The rows come from 4 hidden closed curves, with some noise, and rows from the same curve form a group. Each curve winds through 8 dimensions. The rows are also pushed far along 4 directions, which tell nothing about the answers.
Known rows, each followed by its group:
[ -1  -1  -4  -5   4  -5  -8  11  -1   1   8 -15   0   7  -3 -16  -5   4
  -2   0]  J292
[-22  -6 -16  -4  -1  -1 -10   8  13   1   1 -13 -13  13   8 -17  -2 -12
   1   4]  J837
[ -9 -10  -9   2   5  -4  -4   6   1   4   8   1   4  13   6 -16 -17  -5
  -5  -3]  J292
[ -9   1  -7  -4  -7 -14  -5   0  -5  -2   5  12 -11   6  -3 -12  -6   0
 -11  -3]  J837
[ -1   8   1  -8 -10 -16   6   4 -18   4   2   3  10  -7 -13  -4  -4   7
  -8 -12]  J579
[ 22  12  10  -7   6   5  14  -4  -9  -4  -2  -7   9 -17  -8  -1   2  12
   0  10]  J670
[-10  -1 -16   2 -11   3  -8  10  15  -2   3   8 -12  12   2  -7  -1 -15
  -9  -6]  J670
[ 2 -5  7 12  8  5  4 -6 11 -2 -1 11  0  8  6 14  9 -5  4  8]  J837
[ 25   1  11  -1   7 -10   3   3 -15  -3  -9 -11  13 -18 -10  -6 -10  12
   1   0]  J579
[  1  12  13   5   9   1   7 -10   4   4   8  20   4   0 -14   4  -6  -8
 -10  -4]  J292
[ 7 10  1 -5  0  7  9 -1  2 -2  3  2  2 -2 -5  0  4 -1 -4  6]  J670
[ 10  -4 -10  -9 -14   4  11  17  -8  -1   0  -7   8  -2   0  -3   6  15
   5  -1]  J670
[ -5  -7 -11  -2  -9  12  13   7  -2   2   6   8   6  15   9  11  12   7
   7  -2]  J292
[ -4  -4   1  -1   4  -8   2  -3   1   5  14  20  -1   5   6 -27 -14 -13
 -15  -3]  J670
[  7   9  12   4   6  -3   6 -13  -8   1   4  13   1 -10  -4   5  10   3
  -5  -2]  J292
[  3  -1   9  -3  -3  -4  11   4  -9   9   1   4  20  -3  -8   7  -2   1
   1 -12]  J670
[10 12  8 -5  0  3 15 -7 -1  0  3  8  6 -9 -8 -5  0 -2 -9  5]  J670
[ -8 -14 -20   4  -4   4 -13  18   7   3   5  -3  -3  14   9  -7  -4  -3
   3  -8]  J579
[-13  -9  -9  -8 -11   9   7  12   7   6   3   4   0  17   7   1   5  -3
   9  -2]  J579
[ 12   7  -4  -9  -2 -12   1   8 -12  -5   0   0   1  -3 -15 -21 -21   5
 -12   0]  J579
[  9  -3  -9  -9  -8   4  -2  16 -17   4   0 -16   2 -11   1   6  22  24
  15 -10]  J579
[  0  -1   1 -11   1 -12   1   5  -9   2   5 -10   5   1  -2 -21 -12   3
  -5   3]  J579
[  5   6 -22  -7 -14  -2  -8  22 -14  -4  -6 -22   0   1  -3   0   8  11
   3  -9]  J579
[  0   6   8   5  -2   8   9  -7  14  -1  -1  17   2  11  -5  18   4 -15
  -4   3]  J837
[  8   4  -2  -8   2   7  -7   6  -3   2  -9 -29  -2 -16  -8   8  15  10
  13   0]  J579
[ -3   4  -7  -2  -1   5  -1   9  -9   8   7  -4   6  -1  -5   8  11   9
   4 -13]  J292
[ 10   1   0  -1   2   6   3   4   2  -6  -2 -11   2  -1   2   3   4   6
   4  10]  J670
[ -9  -2 -19   0  -2  -5 -20   3   7 -10  -6 -11 -19  12   5  -4  -4  -7
  -4   9]  J837
[  7   0 -10 -15  -9  -7   1  13 -18   4 -10 -13   8 -11  -2  -8  -8   6
   4  -5]  J292
[ 11   3   4   3   0  -4   9   6 -15   4   5  10  20  -4  -5   7   0  10
  -1 -11]  J579
[-8  2  7 -4  0 -2  0 -5 -2  6  7 16 -4 11 -3  1 -1 -6 -1 -5]  J670
[ 10  -1   4  -5   4  -5  -4  -3 -12   0  -5  -1  -6 -11  -4  -9  -8   6
   3  -2]  J670
[ -4   4 -13  -8  -1  -8 -17   6   0  -3  -5 -19 -14  -5  -8 -18  -9  -2
  -5   0]  J579
[  2   4   4   0   9  -4   2 -15  -6   0   6  15  -6  -2   5 -14  -7  -5
  -9   6]  J292
[ 15   3   8   0   2   1   0   0  -7   1  -3 -10   6 -13  -2   4  13   8
   5  -3]  J837
[  0   6 -15  -3   9   9 -18   3   9  -4  -8 -13 -22   1   0 -12 -10 -13
   1   7]  J837
[-10   6  -7  -4  12   6 -20 -10   5  -2  -3 -25 -17  -7   8 -14 -11  -7
   0  12]  J837
[-20  -3 -17  -2  -1   2 -15  -2   8  -4  -2 -18 -16   3  11 -10  -7  -5
   0   9]  J670
[ -3   0   2   0  -6   2  11   8 -10  13  14  24  15   4  -6  10   6   7
   0 -20]  J292
[ -1  -4   5   3  -5  -2   3   2  -2   7   6  27   1   7  -1   3   2  -4
  -1 -14]  J670
[  2   8   2 -11   3  10   6  -2  -9   3  -2 -19   4 -13  -1   5  10  13
  11   4]  J837
[ 12   6   8  -3  14 -15 -14  -1  -6   0  -2 -18   0 -14  -6 -22 -12  -3
  -7   3]  J292
[ 10   7  15  -4   9  -4   8  -6  -7   4   6  -1   7 -10  -4  -8   7   4
  -2   2]  J837
[ -2  -4   3 -12 -12 -14   7   6 -12   6   7  22  -2   2  -6 -19  -6   2
  -5 -12]  J579
[ -8  -6  -7   9  15   9 -14  -7  14  -2  -1  -1 -14   8  14  -6 -11 -14
   1   9]  J292
[  9   6  17  11  14  12   4 -12  15  -6  -3  -2   3   2   2  23  13  -3
   7  16]  J670
[  7   6  10   5  15  16  -3 -14   2   1   2  -5   3  -4  10  15   8  -1
   7  10]  J837
[ -1  -7  -8  -4 -17   7   6  18   5   3   0   1   9  16   1  10   9  -3
   5  -9]  J837
[ 8  9  0 -2 -5 -4  5  5 -8 -1  5 11  2  3 -6 -4  6  1 -7 -6]  J579
[ -9  -2   2   3   1  -1 -10   0  15   3   1  -4  -5   6   9  -1   7 -17
   0   2]  J292
[ -2 -11 -20 -10  -7   0 -14  18 -12   3   4 -18   1   7  13 -15 -11   9
   5  -5]  J837
[  5   8  -9  -7  -2  12   1   8   2  -2  -1 -11  -2   0  -1   1   7   1
   3   5]  J670
[-11   1   4  15   0   1  -3 -13  23  -7   3   9  -9   4   8   9  11 -13
  -9   8]  J670
[-11  -1  17  -1 -13  -5  21  -5   0  11   5  23  21   0   0  23  15  -2
   1  -9]  J292
[  2   1  -1   1   7  -7  -2  -3   4  -8   4  -1  -4   4  -3 -17 -21  -1
 -12  12]  J579
[ -8  -3   6  -4  -9 -10   3   4   0   8   4   6  10   1   3   0   4  -6
  -1  -8]  J292
[  9   9   1  -3   9 -14  -9  -1 -14  -1   9   2  -2  -6  -5 -26 -14   1
 -14  -2]  J579
[  8   3   4   7   1  13   0  -7   8  -3 -12  -2  -6  -8   7  22  27  -5
  10   5]  J292
[ 14   7   5  -5  11   0   0  -4  -3  -1  -4   3  -6 -10 -10 -19 -20  -4
  -4   5]  J837
[ 6  4 -7  0  3 21 -1  7  5  2 -9 -7 -5 -2 -1 16 12  0 15 -1]  J837

New rows. What belongs after each?
[-14   4   8  11   6  -4   1 -20  14  -2  10  18  -4   0   6  -1  -4 -12
 -15   7]  J670
[ -4  -6 -15   0 -14  12   0  21   8   2   2   7  -3  15  -4  11   7   2
   7 -12]  J292
[ 14   9  12  -9   5 -13   8  -9 -16   2  -7   3  10 -19  -8 -10 -15  -2
  -7   2]  J292
[  7  11  -1   2  13  17  -6   0  -2   4   0 -10  -1  -7  -3  15  14   5
  11  -2]  J292
[  3  15   3  -4   3 -12  -4  -7  -9  -3  -2  -5  -3 -10 -12  -8  -7  -1
 -11   0]  J579
[-3 10  3  2 -8  1  7 -3  1 -1 -1  7  3  0 -8 17 15  0 -3 -5]  J579
[-15  -4  -5   4  -3 -14  -5  -5   4  -1  11  10  -4   2   5 -18 -14  -6
 -17   0]  J670
[-3 -9 -2  6  3 12 -1  5 11  6  6  5  1  3  2 12  9  1  7 -5]  J579
[  3   8   4   1  13  18   0  -8   8   4  -4 -12   1  -5   4  10  12 -10
   7   7]  J670
[  5   6  -3   9   6   2 -10  -4   7  -6  -2  -9  -7 -12   1   2   6  -1
  -5   5]  J670
[ 15   6   7   2  21  12  -5  -7  -3   2   0 -16   1 -21  -4  11   9  14
  10   7]  J579
[ -1   9  21   3   9   2   3 -16  10   4  -1   3   4  -7   3  15  14 -12
   2   8]  J292
[ -4   7  26   1   3  -3  17 -16  -2   5   9  21  12   5  -5  19  12   1
  -1   1]  J670
[ -2   2   1  -4   6  14  -4  -6   6   1 -12 -10 -13  -6   5  10   9  -3
  17   7]  J579
[ -2  -2  -5   4   7  12  -6  -7  18  -5   1  -2 -16   5  14 -11   4 -15
  -1  14]  J670
[  7   2   9   3   8  -6  -1  -6  -2   0   3  18  -5  -5  -6 -10 -17  -2
  -7   0]  J292
[-10   3 -20   0 -10   0 -14  10   8  -6  -4 -11 -16  11   0  -4   3  -8
  -4  -1]  J579
[ 6 -6 -6 -3 -9  1 -1 12 -5 -2 -5 -4 -3 -5  0  4  3 15 11 -4]  J292
[ 11  12   8  -1  -2  -7   9   0 -10  -1   6  17   5  -1  -9  -2   5   1
  -9  -6]  J579
[-12  -3  11   0 -12  -4  21  -3  -4  10   3  31  13   5  -3  15   1  -2
   1 -13]  J579
[-13 -10  -3  -1 -17   1   5  19   8   8   9   4  11  17   5  13  20   1
   7 -13]  J292
[ 2 -5  1 -1  5 -3  7  6 -9  6  8  0 16  3 -2 -4 -9  7 -1 -5]  J292
[-17  -7  -7  11  -5  11 -10  -6  26  -5  -8  -1 -19   6   9  12  11 -14
   5   4]  J837
[-14  -8 -11   1  -4  -7 -12   7  -2   9   8   6   2   8   6 -10 -10  -8
  -6 -15]  J837
[ -1 -11  -7  -3 -13 -13  -3  22  -6   5   3  -3  11   4  -3  -9  -3   4
  -2 -17]  J292
[ -1   7   4   1 -14 -10  12   1  -1  -1   5  24   6   6 -14   5   0  -3
 -14 -10]  J579
[  3   4   7  -4  -5  -5  17   0 -19   9   6   8  25 -15  -7  10  -1  18
  -1 -10]  J670
[ -3   8   8   5  18  -2  -4 -15   0   5   9   7   2  -7   3 -12 -14 -10
 -11   4]  J670
[  2 -13 -22 -10  -9   5 -13  28  -3   5  -6 -30  -2  -4  -2  -5   5  13
  15 -10]  J579
[-2 -4 -9 -4 -6  2  6  2 -4 -1  1  9 -3  7  8 -5  1  0 -1  2]  J292
[ 0 -3 11  5  3  4 20 -5 -8 11 12 30 19  4  2 14  3  4  0 -9]  J292
[  9  11   5  -2  11  -8  -5  -6 -13   0  -1  -7  -4 -19  -7  -4   9  10
   0  -1]  J837
[  0   3  20   5   0 -10  10 -13   6   5   2  26   8  -3  -1   5   4 -16
  -9  -3]  J292
[  5  -1   9  -2  -6 -11   5   0  -5   5  -1  11  10  -7  -2  -1   2  -5
  -4  -8]  J292
[  3  -7  15   2  -9  -9  17   8  -7   5   7  14  25  10  -6  18   7  10
   3 -11]  J670
[  1   3   6  -8  -5 -15   9  -3 -20   2   4  -3  13 -16  -7  -4  -6  19
  -5  -3]  J670
[ -9  -9 -15 -10 -15   0  -6  15   0   3   1   4 -15  11   6 -14   6  -2
   5  -8]  J579
[ 16   0  -2   1   9   8  -2  10 -10   3  -3 -15  11 -11  -2   7   4  13
  10  -3]  J579
[ 0  4  6 -4  5 17  9 -4  6  3 -2 -3  1  2  3 15 13 -1 13  9]  J579
[ 10  10  11  -2  23  -5   1 -17 -17   3   9   6   3 -13   0 -18 -15   2
  -8   7]  J292
[  5  14  12   2  13   9  -1 -11   2   3   2   9  -4   0  -6  12   8  -8
   2   1]  J670
[  5   1   0   7  15  13  -9  -8  18  -8 -14 -11 -20  -5   4   1   2  -8
   9  16]  J837
[  8   4   2  -8   1  -2  -3  11  -7   0   3 -20   4  -5  -6  -2   8  16
   7   1]  J292
[  9   7   7  -5 -12   4  21   2  -5   5   0  10  16  -9 -11  13  12   4
  -2  -8]  J670
[ -5   5  11  -2   3   8   4 -10   0   2   0  -2   0   3   1  20  17   3
  11   4]  J670
[ -1 -10  -5  -5 -12  -9   2  16  -2   1   1 -10   7   6   0  -7   6   6
   1  -5]  J579
[-11   6  -3  -1  13  -5 -15 -17   5  -6  -2 -16 -17  -8   5 -18 -17  -7
  -8  17]  J670
[ 13   1  13   7   1   3  10  -6   0  -4 -12   3   6 -10  -2  19   9   4
   9   2]  J579
[-13  -6 -14   4  -5  -1 -13   9   4   3   0  -3 -10   5   7   4  18  -2
   5 -11]  J837
[ -8  -6 -22  -5 -13  -2  -9  17  -8  -1  -5 -25   0  -1   0   3   8  15
   7  -9]  J292
[  8  10   0   0   5 -10  -9  -5   1  -6  -2  -7  -8 -13  -8 -21 -13  -7
 -16   5]  J670
[ -6  -8   5  -1 -13  -2  10   1   0   3  -5  19   0   3   1   8   4  -1
   6  -7]  J579
[-20  -7  -7  -6 -10   3  -3   3   4   4   4   1  -8  17   7   5   7  -3
   7  -3]  J670
[  5   3  11  -5  -3   1  21   2 -14  14   9  15  25  -6  -6   5   3   4
  -1 -13]  J670
[-14  -8  -7  -5 -11 -10  -6   9   8   5   5   4  -6   7  -5 -13  -5  -8
  -7  -9]  J579
[ -9   2   7   6   1  10   0  -8  22   2  -1   4  -7   3  -1  18  21 -13
   3   3]  J579
[11 -4 -4 -2 -4 13  6  7 -3  0 -3 -7  3 -6  7  6 17 10 11  1]  J670
[  0  -5   5  15   0   6  -2  -6  22 -10  -9  -1  -9   8  10  15  16 -10
   4  11]  J579
[  6  -9  -4   3   0  11  -3  12   7   3  -4 -10   3  -1   1  11  11   3
  12  -4]  J579
[  4   5  -2  -6  -4  -4   5  12 -14   8   7   7  12  -2 -16  -2  -8   9
  -4 -17]  J292
[  2  -5 -11   0   0   2 -11   6  -1  -8  -4 -25  -7  -6   6   2  10  16
   9   8]  J579
[ -8  -4 -12   1   1  11 -15   4   3   4   0 -15  -2   3  13   7   4  -3
   8  -3]  J837
[ -6  -7 -15   1   6  14  -5   7  -1   4   3  -8  -1   8  14   2   2   2
  11   0]  J292
[ 1  2 -7  4 -5 16  1  5 13 -4 -6 -6 -5  3 -4 22 14  3  7  3]  J579
[ -6   1  -2   5  12   0 -16 -11  11  -6 -10  -7 -19   1   8 -11 -16 -17
   0  12]  J579
[ 20  -1  16   2   0 -13  11   0 -12  -4  -7   2  15 -13  -9   1  -3  10
  -1  -1]  J579
[ -1   4  16  -6  -5  -4  15  -4 -12  10   8  25  11   5 -10  11   4   4
   1 -13]  J670
[ -5  13  19   7  11  -1   9 -24   4   1   0  17   3  -5  -3  12  -2 -12
  -6   5]  J579
[ -1  -4  13  -5  -9 -12  14   6 -13   7  10  12  20   9  -5   8   5  12
   1 -10]  J670
[  7   5   5  -3   0  -6   8  -1  -1  -5   7  12  -2   5 -13 -12 -11   3
 -11   3]  J292
